The rows come from 4 hidden closed curves, with some noise, and rows from the same curve form a group. Each curve winds through 8 dimensions. The rows are also pushed far along 6 directions, which tell nothing about the answers.
Some rows, each with its group after it:
-2  -8  6  -1  -19  12  -32  -21  30  -28  -6  2  4  -14  -2  -9  33  28  -7  18  0  -10 : Q_172
9  -12  27  4  -6  -4  -1  -48  16  -22  62  -4  -5  20  8  -11  -14  -7  20  -14  -34  -4 : Q_841
12  -9  0  6  -2  2  20  3  -21  0  16  -10  19  15  13  13  -45  -47  -3  -28  -14  10 : Q_478
-10  6  -31  -5  -37  9  -36  6  3  -22  -11  -4  -4  -22  41  -4  47  7  -28  1  24  -6 : Q_478
14  -35  -26  10  -7  28  6  -27  19  -17  -12  8  8  -10  0  -2  14  20  6  10  -21  0 : Q_445
31  -29  26  -8  29  16  -1  -51  13  11  55  -13  -11  29  17  -23  -18  -2  -28  16  -35  13 : Q_478
-4  46  32  -15  26  -26  12  12  -11  -2  4  11  -3  22  -46  1  -38  1  22  -6  -1  0 : Q_841
-20  50  35  0  -13  -45  -12  24  -14  -24  24  1  3  -14  -24  33  -21  -18  20  -16  4  -15 : Q_841
-17  16  20  -7  4  -29  -34  17  -11  4  35  -19  -32  10  -43  -35  -5  14  -31  2  14  12 : Q_841
-15  20  45  0  -10  -19  -20  14  15  -27  33  18  8  -6  0  -2  -12  0  6  0  14  -9 : Q_172
6  -21  6  13  -21  4  -25  -9  -5  -8  29  -30  -10  -21  20  -12  4  -5  -34  -4  -10  13 : Q_841
13  -10  30  -17  7  13  -3  -18  -3  15  6  8  -39  -48  8  -12  2  17  -16  19  12  6 : Q_841
-4  28  18  1  -23  -15  -17  18  3  -39  17  -3  9  -11  14  9  -13  0  3  1  -7  -2 : Q_445
-14  26  -7  5  1  -14  16  35  -11  15  -48  18  19  -21  12  28  7  -12  26  -10  20  -6 : Q_445
5  -13  13  -5  2  -8  4  -12  17  -12  4  -4  -1  13  -24  -10  -2  1  1  -1  -12  2 : Q_172
-16  -2  2  -13  20  16  -22  -19  4  16  38  -6  -14  32  -4  -51  0  35  -8  7  7  9 : Q_172
-16  27  5  -13  41  -24  19  19  -18  22  7  -17  -15  12  -33  -5  -5  16  -4  -8  3  9 : Q_445
-11  8  -31  -7  -15  -2  -9  52  -21  41  -48  2  -28  -14  3  8  46  28  -21  25  33  -6 : Q_445
-6  21  13  -22  23  -12  25  7  4  11  -14  30  -13  -1  -24  8  -3  23  27  11  13  -13 : Q_445
34  12  20  -11  21  8  18  -2  2  17  -54  25  -11  -33  20  5  18  13  -24  21  14  -1 : Q_478
-27  37  -1  -8  -1  -22  -46  4  12  -27  28  -28  -7  -3  12  -19  28  20  -18  9  5  5 : Q_172
-19  27  7  -4  -1  -21  -20  3  -6  -9  39  -45  9  35  -5  -5  -4  -1  0  -20  -24  5 : Q_172
24  -49  -18  16  -6  32  -6  -35  15  -5  2  -5  8  4  17  -19  1  -8  -19  8  -19  12 : Q_478
-10  -25  -47  -1  29  12  13  -25  2  4  16  -28  4  50  -29  -26  3  4  -4  -16  -18  14 : Q_445
5  40  20  5  20  -35  9  33  -37  19  3  -27  10  9  8  6  -33  -36  -24  -27  -1  18 : Q_478
-7  42  16  5  16  -30  1  41  -26  -2  1  -8  5  -22  14  18  -25  -31  -17  -8  19  8 : Q_445
20  -8  17  -34  14  8  24  -20  21  -17  -33  33  -2  0  -33  -1  2  17  -8  5  11  -14 : Q_478
34  -30  11  10  -13  28  -4  -27  18  -11  25  -5  -2  -11  58  0  -7  -4  -13  29  -27  4 : Q_841
15  -2  22  -3  38  12  12  -32  6  9  24  0  -2  16  -12  -10  -35  8  14  20  -28  8 : Q_841
8  -29  -23  13  -15  26  -5  -4  18  -1  -21  29  3  -18  29  -4  30  14  -3  20  10  -4 : Q_172
33  -25  21  4  -23  27  -5  -23  5  -6  19  17  -16  -34  49  6  -15  -11  -7  27  -5  -5 : Q_841
-18  -4  -28  8  -5  -16  26  21  -2  1  -39  -14  21  37  -57  14  17  -3  22  -38  -6  -9 : Q_478
-8  8  -30  -22  8  -4  37  0  2  -6  -29  8  12  35  -25  4  3  12  30  -23  -4  -10 : Q_172
-4  -35  -39  11  -4  13  16  -1  -3  25  -31  -4  17  15  -9  3  10  -15  13  -18  0  1 : Q_445
13  -17  20  24  -26  1  6  12  -8  -1  2  -2  -1  -28  21  19  -9  -33  -2  -11  -2  0 : Q_478
-1  20  9  0  -9  -6  -36  41  -32  57  -12  -22  -34  -21  8  -3  21  31  -37  34  20  4 : Q_445
33  -23  2  15  -13  19  2  9  -4  10  -34  9  -6  -43  24  18  8  -4  -28  25  3  1 : Q_841
3  31  13  -11  17  -20  22  30  -26  27  -37  -2  -13  -25  -14  26  8  6  -9  -5  15  -7 : Q_841
-12  -20  27  4  -25  -2  -33  -40  43  -62  63  -3  2  -2  -3  -23  -3  1  9  -1  -12  -5 : Q_478
25  -16  30  2  2  8  13  -35  20  -49  28  20  6  -18  -4  1  -43  -14  6  4  -19  0 : Q_445
2  -1  -65  27  6  15  22  31  -45  47  -40  -23  21  23  21  18  4  -31  -5  -27  -5  14 : Q_478
15  0  45  -14  10  -1  18  -30  3  -11  18  1  -2  -7  -2  -4  -37  -17  13  -21  -14  4 : Q_172
30  0  39  -21  -3  7  15  3  -7  0  -31  33  -24  -38  -7  -3  -26  6  -17  13  25  -3 : Q_841
-5  -4  -26  -27  19  10  11  -23  17  3  -12  21  -19  8  -6  -22  22  31  11  17  13  -3 : Q_172
-2  -26  3  15  13  7  15  -30  -1  7  32  -9  17  16  -3  -2  -20  -21  16  -30  -25  7 : Q_172
21  -25  2  21  -5  18  -13  -19  -13  41  22  -22  -18  -20  63  -1  14  -18  -23  14  -14  11 : Q_445
-2  19  -9  6  0  -8  14  24  -25  17  -26  -6  20  -2  -8  35  -3  -4  5  -15  -1  -10 : Q_172
-20  6  2  8  -30  -35  7  26  2  -27  38  -21  15  35  -1  17  -11  -31  20  -31  -21  -4 : Q_445
-13  2  -29  26  -37  -15  -23  22  -1  -4  -18  -20  10  -34  43  35  53  -17  -10  -5  3  -9 : Q_478
-6  -13  -50  18  -29  12  -3  0  -17  13  -12  -10  10  -24  40  45  35  -21  8  -5  -6  -13 : Q_172
9  -18  -48  20  15  19  24  1  -22  28  -24  -7  29  2  21  38  -4  -34  3  -9  -14  2 : Q_478
11  39  19  -9  5  -14  23  13  -5  -12  -39  37  0  -48  22  37  9  -2  12  1  19  -17 : Q_841
3  17  -1  -12  31  -8  -3  22  -19  30  -4  -2  -12  31  -44  -8  -28  11  -18  29  10  4 : Q_445
-26  5  -22  45  -23  -15  -15  32  -16  7  11  -42  19  -7  20  29  15  -31  15  -18  -14  3 : Q_478
-24  25  3  -15  5  -13  -39  19  -5  -3  31  -15  -20  -1  10  -39  -1  12  -31  8  27  17 : Q_172
33  -29  14  2  14  22  8  -24  11  -1  -16  16  2  -11  0  -16  -19  -4  -20  16  -1  10 : Q_478
-20  4  -17  3  18  -13  3  6  -10  -7  35  -24  14  45  -37  -11  -36  -16  9  -22  -18  16 : Q_841
7  -11  17  4  7  18  -14  -9  -7  18  23  -12  0  16  3  -22  -19  3  -14  3  -8  12 : Q_172
-19  17  37  19  -17  -19  -10  -2  16  -49  32  -6  13  -14  -7  0  -16  -14  32  -25  -7  -4 : Q_478
9  32  37  11  11  -20  3  11  0  -34  -5  21  11  -67  17  31  -20  -16  -2  5  10  -2 : Q_445
8  -3  4  8  -9  4  -23  -7  -13  16  36  -40  -7  13  20  -4  -2  2  -22  7  -25  8 : Q_172
-12  18  0  -11  -8  -14  9  13  1  -9  -42  18  -1  -34  -38  37  23  13  23  0  17  -24 : Q_841
1  -1  -26  39  -25  -9  -19  30  -42  41  23  -29  -9  3  32  26  12  -34  -19  -6  -13  7 : Q_841
-16  -13  -35  5  5  10  7  -3  13  -3  -27  22  3  -32  11  6  33  11  15  5  19  -3 : Q_445

New rows. What belongs after each?
-11  -15  -52  9  0  16  5  1  2  17  -25  -6  16  26  0  -1  38  16  6  -8  -5  -1 : Q_172
-10  1  -41  -5  -3  -2  2  25  -18  20  -50  7  -9  -36  -3  16  33  5  -18  3  34  -3 : Q_172
-4  3  -5  -12  6  10  18  3  -3  -4  -29  42  12  -13  -19  15  -17  0  20  -2  28  -15 : Q_172
11  11  6  10  -11  -7  3  19  -15  -6  -29  18  15  -39  15  34  -17  -39  -6  -3  20  -6 : Q_445
-17  -4  -40  5  16  11  -14  -6  -12  34  24  -38  -7  37  5  -21  19  27  -3  4  -21  13 : Q_445
-9  -13  -21  -4  -16  7  18  -10  7  -27  1  -10  15  -9  13  18  7  -8  21  -25  -16  -3 : Q_841
19  27  43  0  -25  -17  -17  8  9  -32  7  23  -17  -36  41  0  7  1  -18  12  13  -7 : Q_841
8  -17  0  23  -43  0  -8  -1  -4  2  22  -4  -6  -20  34  40  15  -24  10  4  -19  -16 : Q_841
-8  7  -20  -10  9  5  -7  14  5  17  -41  7  -10  -3  -12  -12  44  39  -13  16  22  -4 : Q_172
12  -4  -13  4  18  5  0  -13  -3  11  0  5  -3  13  -1  -3  22  4  -25  1  0  -2 : Q_478
-1  40  31  -1  19  -19  -20  25  -17  -8  18  -6  -14  -40  1  1  -20  13  -29  22  14  10 : Q_445
0  20  46  -16  3  -23  6  19  -28  4  18  -13  -19  -27  -12  4  -37  -14  -14  -17  9  9 : Q_841
-21  -8  -36  34  -25  -5  2  25  -14  -4  -23  -18  24  -3  -7  17  3  -30  21  -31  2  2 : Q_478
-1  -13  -21  2  9  -3  -1  21  -15  31  4  -8  -13  37  -23  -3  10  -3  -27  8  7  1 : Q_478
-24  14  -27  20  -31  -8  -35  43  -12  19  -13  -30  -16  -14  31  3  52  7  -15  13  19  1 : Q_478
17  -40  -46  16  0  30  16  8  -18  35  -15  -16  1  15  15  6  -4  -14  -14  9  -18  16 : Q_841
0  7  26  -17  35  -7  23  -4  -2  -10  34  -7  8  35  -39  -10  -70  -12  17  -3  -19  13 : Q_841
14  -13  24  5  1  2  24  -28  11  -22  11  15  8  -25  -4  15  -20  -2  26  -13  -23  -5 : Q_445
-8  1  -39  8  7  4  -9  11  -25  18  9  -32  2  8  24  -17  0  -6  -24  -10  -2  23 : Q_172
34  -30  -1  15  4  34  1  -32  -1  39  -28  -1  -5  -24  32  0  17  6  -11  20  -13  4 : Q_445
12  -12  -9  7  17  27  -5  -17  11  20  -4  -1  -16  19  12  -40  8  21  -2  24  -4  15 : Q_478
-10  52  50  -24  1  -31  -13  8  -3  -18  17  14  -18  -15  -25  6  -15  13  15  7  16  -14 : Q_841
10  -21  27  15  -23  2  -20  -24  18  -25  21  -27  7  -31  30  -1  5  -13  -13  -5  -22  6 : Q_478
-10  -26  -69  7  0  24  -13  17  -27  47  -11  -15  -17  -4  14  5  30  6  -27  23  18  4 : Q_841
-11  10  32  -26  7  -6  -5  -15  25  -37  18  36  2  7  -33  -19  -26  19  19  7  19  -13 : Q_172
11  -19  -36  0  -2  17  10  -10  -21  23  -6  -15  -8  18  -15  13  7  6  -7  2  -16  -4 : Q_445
12  5  -25  6  28  6  51  29  -49  68  -45  14  -4  -17  6  43  -13  -14  14  -2  5  -1 : Q_445
11  0  -11  1  7  12  -5  -17  18  -5  -47  16  3  -37  11  6  48  24  -12  16  11  -9 : Q_478
-7  42  34  -27  19  -19  -16  3  0  -18  16  -1  -13  3  -25  -20  -21  26  -10  13  14  -2 : Q_841
0  14  16  -10  26  5  -21  7  -8  27  -24  -27  -18  -28  -2  -24  7  29  -29  27  15  16 : Q_478
15  3  30  -19  -29  2  -7  6  -2  -20  -20  23  -24  -52  11  1  1  8  -19  8  28  -9 : Q_841
22  -26  -11  8  -13  38  -21  -26  13  -6  -13  1  -5  -27  25  -8  18  20  -15  32  -9  4 : Q_841
-15  -17  -33  0  -20  7  34  -25  24  -41  -19  39  34  -9  10  30  7  -27  61  -33  2  -23 : Q_445
11  9  14  6  -14  -11  9  3  -13  -17  -4  -15  9  -34  33  22  -14  -42  -4  -26  -12  10 : Q_172
-9  -6  -17  -23  0  -10  33  21  -1  -1  -39  10  -4  -4  -36  15  12  9  1  -13  21  -13 : Q_841
-40  -2  -1  5  -30  -21  -49  0  34  -53  52  -5  8  8  -1  -28  25  14  -1  -9  10  -4 : Q_172
-31  17  -3  -4  6  -20  -9  22  10  -1  -17  -7  -6  -3  -40  2  21  20  18  9  20  -11 : Q_478
9  26  53  -36  45  0  -8  -36  19  -6  28  -1  -20  21  -26  -53  -27  44  -7  22  -5  10 : Q_172
24  -34  12  13  10  22  -4  -21  3  16  36  -28  -10  22  27  -39  -24  -3  -22  11  -31  30 : Q_445
-10  28  14  -24  7  -33  31  32  -15  -6  -4  11  6  36  -56  21  -42  -13  21  -16  11  -17 : Q_841
-17  8  -32  -8  -21  -8  -2  28  -2  -12  -21  -4  13  5  5  26  21  -10  -1  -5  12  -12 : Q_478
-11  19  7  -21  7  -28  34  37  -1  2  -23  18  -2  28  -45  12  -15  2  23  -9  11  -10 : Q_445
-12  0  -26  20  8  -11  7  2  2  -14  -5  -6  29  1  -11  22  2  -20  12  -16  -8  -2 : Q_445
24  -25  -30  20  2  37  13  1  -15  29  -42  -5  11  -17  41  1  -12  -21  -6  9  -3  18 : Q_478
-3  6  10  -17  36  -7  8  -4  8  12  14  -2  -19  20  -29  -19  -5  23  0  18  -5  7 : Q_841
9  20  6  -8  11  -4  2  -4  -1  -3  0  -2  5  40  -24  -11  -16  13  5  4  -12  -3 : Q_841
-8  -22  0  10  -23  4  0  4  -6  0  18  0  9  5  4  -3  -6  -13  3  -27  2  -1 : Q_172
16  -26  21  -24  26  19  21  -26  18  -1  -5  43  -29  -20  -28  -25  -21  33  4  31  17  0 : Q_445
-14  25  -2  -2  5  -18  6  10  -12  -2  18  -8  4  36  -26  7  -20  -8  23  -15  -15  0 : Q_841
-4  30  -1  16  -3  -26  1  48  -12  5  -41  10  4  -31  7  37  23  -14  -7  6  24  -9 : Q_478
-8  17  22  -4  10  -11  -39  0  2  -5  9  -19  -13  -26  -14  -25  8  26  -32  15  15  9 : Q_445
14  -16  41  5  40  -1  30  -20  5  8  16  13  -5  18  -54  -14  -52  -8  19  -1  -8  6 : Q_478
-12  13  14  -5  -19  -8  -32  4  -12  12  20  -30  -27  -21  3  6  25  18  -13  12  -2  -6 : Q_841
-19  19  13  -11  6  -11  -30  -9  8  -6  52  -38  -12  30  -11  -19  3  26  -1  14  -20  4 : Q_841
13  -17  -2  2  17  25  -15  -30  7  0  44  -13  -11  20  5  -34  -22  24  -11  27  -27  17 : Q_445
-11  5  -19  13  -15  -11  5  20  -2  -16  -22  10  29  -10  -7  46  4  -28  19  -11  4  -16 : Q_172
-7  0  -36  -5  -10  -11  28  19  5  -10  -38  8  20  40  -43  31  11  -7  25  -12  -5  -20 : Q_445
34  -5  54  8  17  -6  25  0  -22  28  26  -1  -9  10  -16  19  -69  -32  8  9  -28  7 : Q_841
3  13  0  -18  28  2  24  8  -15  32  -37  4  -13  9  -47  4  -5  21  10  7  2  0 : Q_841
18  -9  27  1  3  17  3  -22  12  -21  17  2  5  -1  11  -9  -21  -5  -2  2  -15  5 : Q_478
